The same things were measured in two ways. Each way mixes the same 11 hidden numbers, adds some noise and spreads widely along 6 directions of its own, which tell nothing about the thing.
In the rows, zero is written as 128.
Some things both ways: the first way, then the second way.
[130 150  94 133 140 119 130 142 145  95 106 142 102 178 151 157  64 121
 165 103 109 103 150 152 131 138 164 110]
[121 127 117 138 129 142 113 147 113 165  87 168 139 124 130 144 110 113
 195   4 130 135 128  88  39]

[131 102  80 165 125 121 136  83 132 137  99 149 132  91  75 122  74  98
 122  85 132 126 107 143  80 149 134 123]
[186 127 169 174 169 133  67 144 113 107 202 114  97 147 129 120 180 176
  67 185 116  88 101 148 105]

[139 120 153 125 115  68 128 127 118 114 107 151 106 174  79 180  99  93
 107  47 110 123 111 158 129 135 154 124]
[156  94 166 193 178  98 103 150 149 167  96  81 159 136  99 120 105 113
 137 117  88  89  92 156  87]

[136 104 165  66 104 101 100  92 119 168 117 119 139 134  65 135 138  87
  90 139 124 153  72 140  69 131 142 119]
[ 75 205 145 101 156 161  99 104 135 121 114 163  99 206 115 111 162 201
 151 111 166 187 209 101  62]

[ 60 148 135 148  52 160 159 103 127  33 112 150  49 142 136 139 132  82
 132 102  90 103 170 180 119 177 143 131]
[104 108 111  71 129 147 158 119  95 110 113 164  73 152 119  97  87  96
 122 152 128 103  68  94 163]

[123 138 153  71  84 108 122 157 111 146 171 139 151 148 134 149 103 133
 124 173 143 139 118 154  93 112 133 116]
[141  88 227 192 179 137  59 156  93 139 131 127 145 147 123  78 175 141
 136  87 131 118 124 138 101]

[147  93 147 138 161  92 142 145 153 148  72 112 134 174 145 182 136 162
 137  61 123 148 164 142  85 163 159  51]
[ 53 189 108  97 149 123 128  87 190 153  85 105 128 147  93 121  90 158
 118 164 167 152 166 114  92]

[182  92  98 106 141 102  79 138  83 176 154  94 139 188 116 141  81 140
 134 107 174 148  74 124  90 110 154  75]
[177  68 191 169 139 107 132 127 138 131 118  92 121 112 119 111  96 101
 128 121 108 100 134 176 137]

[102 173  76 160 179 198 169 148 133 104 127 120 106 178 223 128 153 172
 175 144 130 144 205 141  94 135 164  99]
[ 93 124 186 123 168 130 130 121 135 153 126 141 132 107 151 114 118 158
 104 137 143 142 155 149 169]

[ 86 133 152 108  86 114 122  96 144  96 127 151 105 112  97 118 110  83
  69 161  92 141 108 172  93 140 144 172]
[ 69 174  99  36  97 131 162 103  97  94 133 150  92 154 144 144 122 135
 119 154 163 173 131  92 170]

[128  90 178  79 141 107  78  83 135 163 112 151 113 121  58 116 101 104
 132 127 102 104  81 124 130 136  95 146]
[ 91 177 113  77 139 113 111  86 155 162 122  99 140 198 125 169  93 142
  94 117 152  99  96 115  71]

[114 128 115 156 123  96 147 137 142 108 122 140 117 155 156 180  97 139
 136  66 107 115 163 157 133 157 147  90]
[126 125 160 139 124 131 106 122 130 125 165 121 109  88 144 142 127 143
 102 116 140 121 142 121 101]

[102 166  92 135 100 131 137 139 138 106 148 141  96 131 150 146  90 115
 131  85 107 105 170 155 101 136 162  96]
[173 120  82 112  97 148 189 150 122 100 145 154 100  88 139 139 112  90
 163 130 104 140 141 147 155]

[149  95 156 164 143  78 122 156 149 105  75 116 149 177 113 179 120 143
 130  22 126 138 139 164  91 156 162 103]
[ 74 114 140  78 164 124 101  93 118 129 128 118 134 236  92 130 105 142
  97 161 131  76  54  97  87]

[ 99 147 165  99 166 156 128  78 137 114 125 120 149 161 125 128 157 122
 164 154 130 130 113 143 138 150  94 164]
[122 132 109 124 150 156 147 152 116 109 127 152 151 143 144 116 159 139
 131 117 121 141 156  99 119]

[126 131 130 114 118 141 121  85  80 107 125 132  98 161  87 132 113  82
 134 113 132 127  90 158 126 141 131 137]
[114 121 174 121 169 129 133 133 129 126 141 101 118 143 150 105 129 136
  83 146 143 112 129 135 151]

[148 146  92 155 148 112 120 147 134 106 118 108 146 174 143 158  80 135
 153  46 142 125 142 162  90 141 173  88]
[173 136  94 183 148 124 165 174 152 137  95 110 152  62 131 104 109 121
 176  57 111 184 200 135  83]

[111  81 158 147  98  92 125 125 160 116  82 138 164 108 108 154 126 133
 104 115  96 139 125 174  86 168 138 133]
[126  90  80 121 107 102 140 118 123 138  92 127 149  94  75 120  77  82
 153 140 135 117  67 134 144]

[150 129  81  85 161 149 111  84  93 176 120 161 108 148  92 113  84  89
 154 189 118 124  77 119 126 107 141 133]
[144 135 128 167 151 121 137 150 157 134 134  84 157 133 112 127 158 133
 127 167 119 120 133 174 138]

[123 119 104  97 108 118 118 100  95 149 105 144 106 139 113 145  94 105
 136 148 116 124  89 150 111 131 132 127]
[155 109  67 184 156 119 136 144 171 165  43 113 180 113  59  88  83  84
 171 123  88 104 105 132  82]

[105 152  89 121 150 109 138 107 144 131 129 149 107 153 142 122  87 123
 105 149 138 159 116 141  75 108 144 155]
[ 97 199 107 134 142 121 145 132 152 143  77 127 126 109 160 129 134 169
 117 104 135 181 203  83 112]

[154  81 160 102 110 110 104 121 142 126 143 100 137 187  93 141 125 110
 113 146 144 146 100 125 111 145 154  91]
[149  79 217 162 118  83 117 119 101 118 127  77 112 108 106  95 107 106
 135 153 112 140 109 186 187]

[146  68 180 141 158 136 142  84 128 109  91 108 127 179  95 148 164 112
 128 118 122 153 127 142 136 188 143  83]
[ 90 199 107  95 153 109 112  80 154 136  43 113 125 187  88  77  89 149
 129 132 170 185 178 103  96]

[151 161  51 146 193 153 168 126 139 155 119 152 138 172 144 154 101 134
 198 111 142 116 157 104 133 117 151  95]
[117 119 100  88  70 143 198 128 132 142 125 153 157  70 184 178 126  73
 128 119 131 103 125 150 221]

[151  90  95 109  97 117  96 189 112 173 132 130 143 142 167 130  85 173
 138 173 140 146 130 145  44 113 171  70]
[116  76 145 107  93 132 161 120 107  95 162 130  80 102 114 123 137 111
 133 174 172 119  99 167 207]

[150 116 108 138 151 129 129 152 124 131 141 130 108 196 149 160 111 140
 149 115 122 123 151 124 146 130 165  79]
[133  93 218 137 142 117  71  97 102 136 150 122 125 182 118 136 126 144
 113 127 114  89  90 152 110]

[129 137 122 116 124 101 147 143 125 142 123 164  94 164 119 169  96 121
 140  95 119 113 145 127 131 116 140 110]
[149 116 158 159 136 145 106 147 115 133 152 153 119 139 145 153 174 146
 127 121 105  90 114 133 114]

[129 117 102 150 193 158 123  84 127  83  45  87  57 194 151 140 104 125
 163 114 114 124 127 149 149 166 142 132]
[ 49 103 175  74 124 106 142 102 143 176 140 134 112  55 156 189  47 121
 100 117 154 108 101 117 146]

[105  83 152 142  85 103 125 102 122 121  99 147 130 101  84 138 116 117
 110 103 124 130 103 162  90 154 105 153]
[ 87 138 104 104 135  87 134  85 152 175  82  89 159 100 130 116  55 110
  56 148 151  95  71 112 161]

Other things, the second way, with their names:
<899>: [168 159  68 120  86 139 180 157 128 104 108 159  71  61 140 136 128 103
 180  95 154 188 188 126 141]
<851>: [150 110 159  97 122 129 149 133 104 102 119 118 107 132 141 102 101  81
 152  70 161 161 163 137 134]
<757>: [111 152 131 129 105 125 124 114 102 112 145 124 144 120 128 116 138 151
 134 132 104 170 143 127 135]
<838>: [104 117 181 128 150 137  68 131 101 141 150 136 151 140 120 120 138 128
 132  88 152 126 111 117  81]
<360>: [157 104 136 108  99 147 152 127 102 113 125 159 130 149 144 142 126  89
 167  83 106 120 135 138 134]
<881>: [125 122 103 130  87 132 158 148  87 116 157 151 124  72 158 149 154 135
 153  87 134 158 121 124 159]
<511>: [ 88 142 142  94 121 135 129 117 138 139 160 134 116  86 159 163 121 138
  96 123 172 128 140 120 134]
<780>: [197 133 142 188 143 143 119 156 109  73 179 142  94 146 103 115 187 179
 136 221  32 141 152 160 130]
<677>: [157 124  33 143  85 162 154 138 131 113 121 176 120 115 121 154 164 120
 153 115 124  90 112  97  99]
<384>: [ 60 149 148 102 169 113 128 108 171 189  59 114 113 147 110 123  66 125
 130 111 172 120 121 118 106]
<886>: [157 153  86 196 140 130 113 159 130 126 127 109 179 122 129 124 183 163
 139  85 105 143 154 108  58]
<762>: [134  88 126 158 121  81 132 110 132 146 124  60 191  95  98 113  76  98
 117 135 100 110  72 164 142]
<805>: [ 67 176 127  71  80 127 136  74 122 129 102 154 121 150 148 167 126 149
 124 121 148 153 158 100 142]
<735>: [145  76 142 179 155 140  97 140 118 136 116 157 129 158  79 113 147 145
 168 118 108  91  93 134  79]
<305>: [173 112  79 158 119 182 166 173 124 115 115 215 113 108 141 147 171 137
 204  58 113 135 183 113  85]
<209>: [130 105 148 130 161 129  86 119 137 163 123 136 157 158  95 131 113 123
 132 120 144  89  86 153  93]
<837>: [129 106 123 112 149 124 141 124 104 126 103 131 110 156 128  89 107 120
 113 110 152 114  91 111 145]
<617>: [111  78 173 120 179 200  89 167 111 126 225 177 132 140 132 140 170 135
 128 114 151  69  98 127  71]
<273>: [147 131 172 162 150 132 102 102 149 125 150 120 118 131 138 120 139 186
  88 132 130 122 176 146  98]
<193>: [167 138 143 214 170  91 111 143 183 170 123  61 168  71 106 117 118 153
 113 152 111 137 149 194 115]
<933>: [ 90 160 173 101 165 118  93 118 126 153 127 116 149 166 133 140 114 148
 122 102 145 152 141 124  88]
<733>: [127 109 187 152 135 115 109 119 118 148 111 139 122 117 130 133 112 145
 142 104 106 133 139 141 123]
<613>: [177 104 171 135 110 125 108 113  94 102 102 139  97 143 115  85 116  90
 142 119 120 129 133 143 147]
<552>: [130 190 113 156 150 118  92 125 152 122 105  79 142 159  97  97 148 152
 127 123 148 166 175 118  56]
<976>: [ 90 163 119 165 155 119 145 110 171 141 102 101 145 118 114 103 126 198
 124 143 122 171 190 132 109]
<126>: [163 121 105 167 152 134 125 152 134  99 156 118 123 150  87 120 163 152
 127 207  83 112 112 145 116]
<832>: [ 72 167 156 153 183  99  90 106 164 173  79  92 108 148 108 104 115 188
  81 155 151 121 120 104 100]
<885>: [169 176 135 194 195 133  67 149 114  91 138  96 150 193 119  57 214 203
  76 160 121 154 166 109  79]
<31>: [ 99 199  65 106 147 130 130 102 158 116 108  97 148 228  63 104 134 151
 125 228  98 131 110 131 108]
<316>: [ 82 135 151 162 180  68 109  84 156 167  58  27 181 151  93  45  83 147
  63 162 149 124  93 137 152]
<847>: [ 90 204  88 125 114 136 163 134 151 129  74 126 138 107 157 123 147 144
 148  81 155 198 222  88 114]
<177>: [161  76 159 192 155 123 110 155 118 133 108 112 137 133  81  81 153 110
 152 149 118 102  88 171 148]
<896>: [129 158 110 121 154 152  79 130 100 112 158 170 133 174 120 129 169 180
 114 138 127 134 123  93  75]
<951>: [150 144 127 156 150 118  88 130 110 121 147 107 152 155 114 112 143 158
 115 120 110 139 119 122  75]
<401>: [180  44 106 148 137 113 169 168 120 113 112  97 149 107  66  79 106  30
 144 223  93  77  32 194 228]
<983>: [107 170 101 127 127 101 136 115 141 141  96  82 154 167 128 135 138 139
 109 130 138 128 117 121 127]
<468>: [131 125 112 135 169 151 136 170 122  98 151 115 135 150  98  94 158 120
 137 175 114 130 117 127 119]
<698>: [ 79 163 132 113 154 130  93  90 124 128 118 104 123 214 105  92 136 166
  85 161 137 104  90  98 101]
<806>: [ 96 146  85 102 120 128 136 104 134 117  81 121 123 158  74  84 115 112
 147 157 168 146 118 118 133]
<565>: [128 169 131 150 208 129  78 136 139 147 105 126 135 222  80  98 148 186
 137 141 131 141 127 129  52]
<858>: [ 91 165 135  82 156 115 100  95 137 133 134  91 134 210 101 132 104 144
 104 151 148 123 105 124  82]
<612>: [115 186 166 164 177  99  59 107 128 163 138  91 178 149 142 118 145 212
  77 109 131 160 146 131  78]
<653>: [ 96  91 145 126 137  87 130 118 145 181  78  99 158  72 114 132  52  84
 125 103 149 111  89 130 137]
<905>: [151  93 148 191 149  87 147 159 139 127 127  77  94  36 114  90 134 139
  98 190 158 141 116 171 207]
<844>: [128 136 143 152 132  97  95 102 119 137 113  89 155 154 100 102 121 140
 108 149 108 120  92 140 127]
<749>: [141 117 144 154 110  95 109 112  99 141  88 105 168  86 130  84 100  97
 119  89 125 144 107 130 156]
<694>: [113  89 112  92  91 142 159 110 123 155  95 191 108 115 118 161  89  92
 183  90 146 102  98 141 146]
<265>: [156 100 192 118 123 145 127 151  81 117 178 189  69  96 166 166 138 146
 163  79 132 156 154 151 135]
<748>: [104 188 162 107 148 136 105 122 120 148 112 146 127 149 171 134 134 161
 121  66 149 169 184 104  96]
<978>: [147 100  96  79  81 112 194 129  66  83  89 158 107 123 145 112 107  67
 132 152  97 137  91 109 239]
<499>: [130 114 179 141 162 116 119 135 154 134 162  82 129 138 114 140 131 133
 103 188 124 102 119 180 140]
<324>: [122 149 150 120 156 126  92 113  87 116 156 139 163 186 149 128 151 187
  95 110 101 144 130 100  92]
<767>: [109 138  74 112 108 123 166 107 136 122 105 109 124 113 111 105  84 127
 155  81 158 167 145 113  99]
<90>: [162 105 135 163 120 117 143 119 150 138 107 131 136  91 125 136 116 133
 140 117 125 129 161 164 137]
<541>: [144  61 105 132 102 142 192 134 135 122 144 160 111  54 132 145 100 108
 149 132 115 105 120 152 169]
<679>: [ 91 208  91 132 160  91 119 110 184 138 101  21 204 143  95  91 121 140
  87 177 157 175 164 136 106]
<66>: [124 116  80  99  73 129 186 123 122 129  95 141 136  73 121 129  77  58
 180  99 122 146 122 134 165]
<715>: [ 51 191 135  44 134 130 146  81 159 141 108 121  98 165 152 147  90 139
  71 167 163 124 148  99 148]
<83>: [ 58 126 174  95 132  97  98  67 142 173  81  98 163 148 129 139  65 117
  84 106 145  95 102 101 111]
<595>: [153 123 104  90 122 117 152 122 128 120 112 112 112 159 106 127 102  74
 119 178 133  96  78 154 173]
<320>: [105  83 150 123 110 121  85  93  78 126 142 142 146 153 113 125 131 134
 106 122 131  84  48 108 127]
<869>: [143 113 116 163 133 139 120 147 111 102 156 129 105 123 119 118 169 159
 133 118 142 126 122 115  98]
<625>: [153 150  94 162 199 137 100 147 135 119 112 128 168 168  97  75 155 169
 110 153 120 143 145 109  78]
<378>: [138 122 192 155 136 117  87 126 136 130 156 117 103 110 108 144 137 153
 130 154 133 135 147 166 113]
<585>: [117 150 117 160 143  80 104  88 152 165  77  61 174 130  85  77  75 131
 101 150 114 130  95 145 122]
<47>: [147 148  74 133 105 112 158 117 131 137  66 144 147 137 129 143 110 130
 160  86 104 148 149 115 114]
<156>: [140  94 159 190 145 114 120 172  92 115 121 114 141  65 121  79 150 127
 145 117 110 164 133 123 148]
<497>: [125 144 100 127 102 157 158 154 114 121 122 175  98  67 157 133 138 125
 177  57 151 174 179 100 114]
<337>: [134 102 157 150 159 147  78 152  95 108 162 151 102 144 115 112 179 152
 111 147 142 100  95 105 104]
<422>: [165  40 170 125 118 163 159 158  82 104 160 181  86 115 159 129 147  93
 145  98 135  81  99 146 178]
<241>: [141  93 112 158 101 146 174 149  99  92 149 138 133  96 118 106 155 128
 179 130  92 156 138 152 160]
<50>: [143  81 136 139 137 122 160 136 135 129  82 129 122 144  80 102 107  87
 166 174  99 105  99 171 178]
<954>: [133 143  89 124 134 151 150 143 139 100 137 124 126 106 108  94 121 109
 132 168 112 142 149 120 123]
<977>: [125  95 156 134 138 151  90 122  97 147 136 170 125 158 119 128 125 130
 151  71 127  92  86 117  78]
<153>: [ 83 124 183  93 165 133  65  84  96 137 134 142 105 221 117 111 114 163
  89 116 152  88  72  89  78]
<795>: [135 177 125 114 135 160 125 130  89 103 120 178 140 138 177  89 173 161
 117  94 139 189 199 100 149]
<676>: [100 138 138 127 110 154 116 112 115 147 114 185 105 137 141 151 131 160
 177  32 142 142 157  96  59]
<20>: [173 104 146 149 123 106 135 119 141 121 108  95 127 127 110 113 106 100
 125 142 118 114 134 165 142]
<389>: [ 89 114 225 194 188 100  43 106 165 215 155  95 186  64 158 158 111 206
  61  66 153 100 137 136  52]
<807>: [136 123 150 115 124 141 150 144 116 103 157 144 113  99 160 142 152 135
 127 120 147 155 175 136 154]
<205>: [ 97 107 104 112  75 108 182  97 144 139  75 128 120 113 119 157  99 106
 157 119 137 120 121 134 166]
<980>: [148 119  89 168 137 144 132 137 139 137 100 141 149 123 112 110 133 138
 161  73 129 130 147 117  71]
<437>: [146  83 173 170 198  88 103 112 137 168 118  91 182 138 114  98  85 147
  50 199  62  64  54 162 166]
<690>: [102 124 160 145 140 143 102 136 113 122 135 141 115 140 128 124 173 161
 136 102 158 133 144 107  99]
<459>: [100 142 131 111 140 139 117 114 121 158  92 177 118 112 159 120 124 145
  98 100 165 119 129  94 146]
<576>: [134 170 135  76 142 169 117 119 126 141 129 202  87 174 177 170 131 147
 113  89 143 108 159  99  92]
<9>: [136 135 167 141 121 138  87 132  92 107 166 154 132 105 136 129 165 152
 124 138 120 155 151 127 129]
<416>: [146 101 165 145 129 119 177 166 115 129 108 112 115  76 150 109 107  85
 171  81 118 163 159 157 169]
<185>: [117 137  76  90  95 124 155 116 105  96 110 136 134 106 136 109 126  99
  92 171 138 133 111  94 191]

Some of these things the first way, each followed by its name:
[109 119  99  87 150 146  83 137 153 177 134 113 147 158 183  99 143 181
 162 191 148 154 112 113  39 102 128 128] => <976>
[181  85  99 105 136 129 109 131  93 152 101 109  75 167 117 132  35 123
 145 152 151 127 112 131 112 136 160  58] => <899>
[111 125  94 128  82 117 125 141 159 133 174 136 185 107 140 124  86 139
 118 173 149 141 122 145  65 124 139 126] => <749>
[157 110 113 135 142 119 141 171 106 131  92 128  76 192 156 178  90 152
 159  92 122 117 167 138 136 136 167  64] => <126>
[151 100  35 163 105 133 122 108 126 134 104 135 140 128  98 125  75  97
 139 121 137 130  94 136  71 135 175 108] => <585>
[113 109 118 149 127 124 138 106 138 111  79 156 128 160 117 155 149 112
 150 106  95 127 125 151 116 155 147 133] => <735>
[128 140 121 113  82 103 130 184 154 124 156 120 130 160 157 173 101 140
 123 117 124 118 163 142 104 123 169  86] => <757>
[147  84 134 109 125 111  87 106 126 160  99 120 175 142  84 138 119 129
 168 108 145 124  73 134  86 141 113 121] => <980>
[187  97  94 122 125  65 117 150 110 170 124 134 152 150 102 169  36 121
 113  92 143 142 103 149  88 125 180  60] => <552>
[117  80 155 154  87  91 128 121 158 108  99 145 179 132  85 169 143 119
 129  94 109 123 108 156 118 162 124 145] => <320>
[156 133  37 146 116 155 150 126  87 125 102 139 117 135 124 131  57  98
 144 149 136 137 125 161  82 132 189  91] => <401>
[133 118 127 143  79 102 152 113  71 113 140 169 129 131  70 162  98  78
  97 100 122 134  99 176 130 136 147 134] => <885>
[158 104  36 177 159 169 122  99 112 102  80 112 112 172 128 115  76 113
 181 119 147 129 108 138 101 150 169 104] => <153>
[112 141 100 135 159 129 132  88 151 119 120 176 147 150 115 140 105 107
 174 133 101 104 110 135 156 138 120 164] => <886>
[ 81 112 167 141 138  89 145 131 200 117 123 184 145 177 147 164 188 145
 131 101  80 137 162 129 116 147 136 134] => <205>
[137  83 110 121  83 139 104 126  71 126 128 144 120 162 109 123 112 115
 141 172 139 141  78 154  99 127 143 130] => <316>
[110 191  39  83 149 209 111  73  69 142 111 127 100 112 162 104  68 102
 207 205 108  90 101 161 134 130 123 141] => <617>
[115 114 131 148 100 122 159  80 137 100 160 139 141 149  93 155 140  79
 104 105 119 138 127 143 134 172 148  94] => <613>
[119 160  85 128 163 146 142 168 122 141 130 150 105 185 202 154 112 172
 188 121 121 117 179 133 118 113 150  93] => <305>
[100 110 153 115  85 101 125 135 168 131 150 159 145 124 114 142 129 125
 110 141 109 128 133 137  97 134 131 131] => <844>
[109 134 119  86 127 136 107 123 128 139 153 126  90 169 154 122 119 131
 118 191 124 140 115 126 110 109 136 137] => <733>
[108  99 155  95 119 128 119 111 129 137 108 135 127 124 132 123 104 143
 139 189 130 136 112 152 101 147 100 138] => <337>
[122 111 143 110 131 112 128  94 129 123 102 150 133 165 105 150 125 104
 141 144 111 133  98 149 128 147 130 139] => <690>
[128 122  67 139 139 182 112 107  70 136 118 110  87 146 131 100 112 129
 144 165 156 141  92 135  96 107 127 164] => <437>
[156 151  79 129 149 122 133 143 122 137 138 122 118 160 129 139  62 119
 124 108 152 140 135 139  88 111 175  96] => <748>
[172  80 147  95 158 112  74  92 133 161  95  99 146 140  63 117  84 108
 132 123 140 133  70 130  94 143 133 110] => <858>
[107 113 130 137 124 126 112  50 165 109 111 140 169 103  56 115 120  76
 123 122 108 121  78 148 112 163 115 175] => <951>
[153  93 122 124 191 123 115  93 132 141 108 104 139 198 127 149 118 141
 161 136 149 142  95 119 144 145 123 116] => <83>
[116 139  75 132 136 171 121 136 162 104 112 145 116 153 164 111  85 137
 191 184 117 103 148 129 115 132 146 136] => <881>
[ 75 136 109 168 155 161 157  31 173  90  82 156 150  86  93 109 146  82
 128 139  83 128 118 159 119 179 114 191] => <896>
[129 179  57  74  90 123  89 134 104 139 183 127 113 145 134  99  37  94
 100 180 152 147  82 155  42  80 180 135] => <416>
[153 109 146  98 164 150 118  80 131 126  93  96 149 159  99 141 105 109
 175 161 133 117  99 139 153 169 116 112] => <838>
[122 104  99 116 104 156  73 114 116 112 123 124 120 153 138 111  96 121
 175 158 111 104  97 152 110 149 144 116] => <767>
[128 138  93 158 116 127 156 130 135  68 103 118 132 179 145 160  92 113
 135 125 135 145 135 174 110 154 175 122] => <156>
[126 124 107 126 113  87 112 157 173 141 116 133 151 158 135 157 106 143
 141  77 128 127 135 133  62 124 161 101] => <676>
[133 139 146 135 177 164 159 106 149  83  79 107 123 187 141 157 128 124
 199 100 125 113 170 148 147 183 138  84] => <468>
[ 76 159 121 145  55 104 149 149 144  89 137 180 118 119 134 171 123 106
 120  69  74  98 167 177 109 144 157 128] => <977>
[161  88 118  96 156 133  96 104  93 171 151 119 119 175 116 128  98 128
 147 166 146 134  88 115 137 127 130  88] => <20>
[121 123 148 114 190 140 129  67 151 140 104 134 130 153 104 129 147 109
 147 124 108 131 120 125 133 156 123 124] => <499>
[ 95 116 138 104 124 148  95 138 135 142 124 112 125 151 177 128 153 178
 173 141 127 118 137 135  89 136 106 120] => <541>
[116 125  67 188 126 116 146 143 151  93  97 167 140 148 156 152  89 136
 161  80 105 120 158 164  93 150 171 108] => <869>
[127 135 144 135 113 101 109 171 137 119 153 117 155 147 129 152 113 147
 109  89 137 133 131 160  96 114 145 143] => <324>
[112 117 140 110 150 115 132 112 156 147 127 138 112 142 145 142 123 135
 105 155  96 141 146 135 118 146 144 101] => <378>
[155  71  94 173 113 124 143 175  87 110  74 139  85 170 157 146  76 157
 137 125 137 152 154 170  79 144 181  76] => <905>
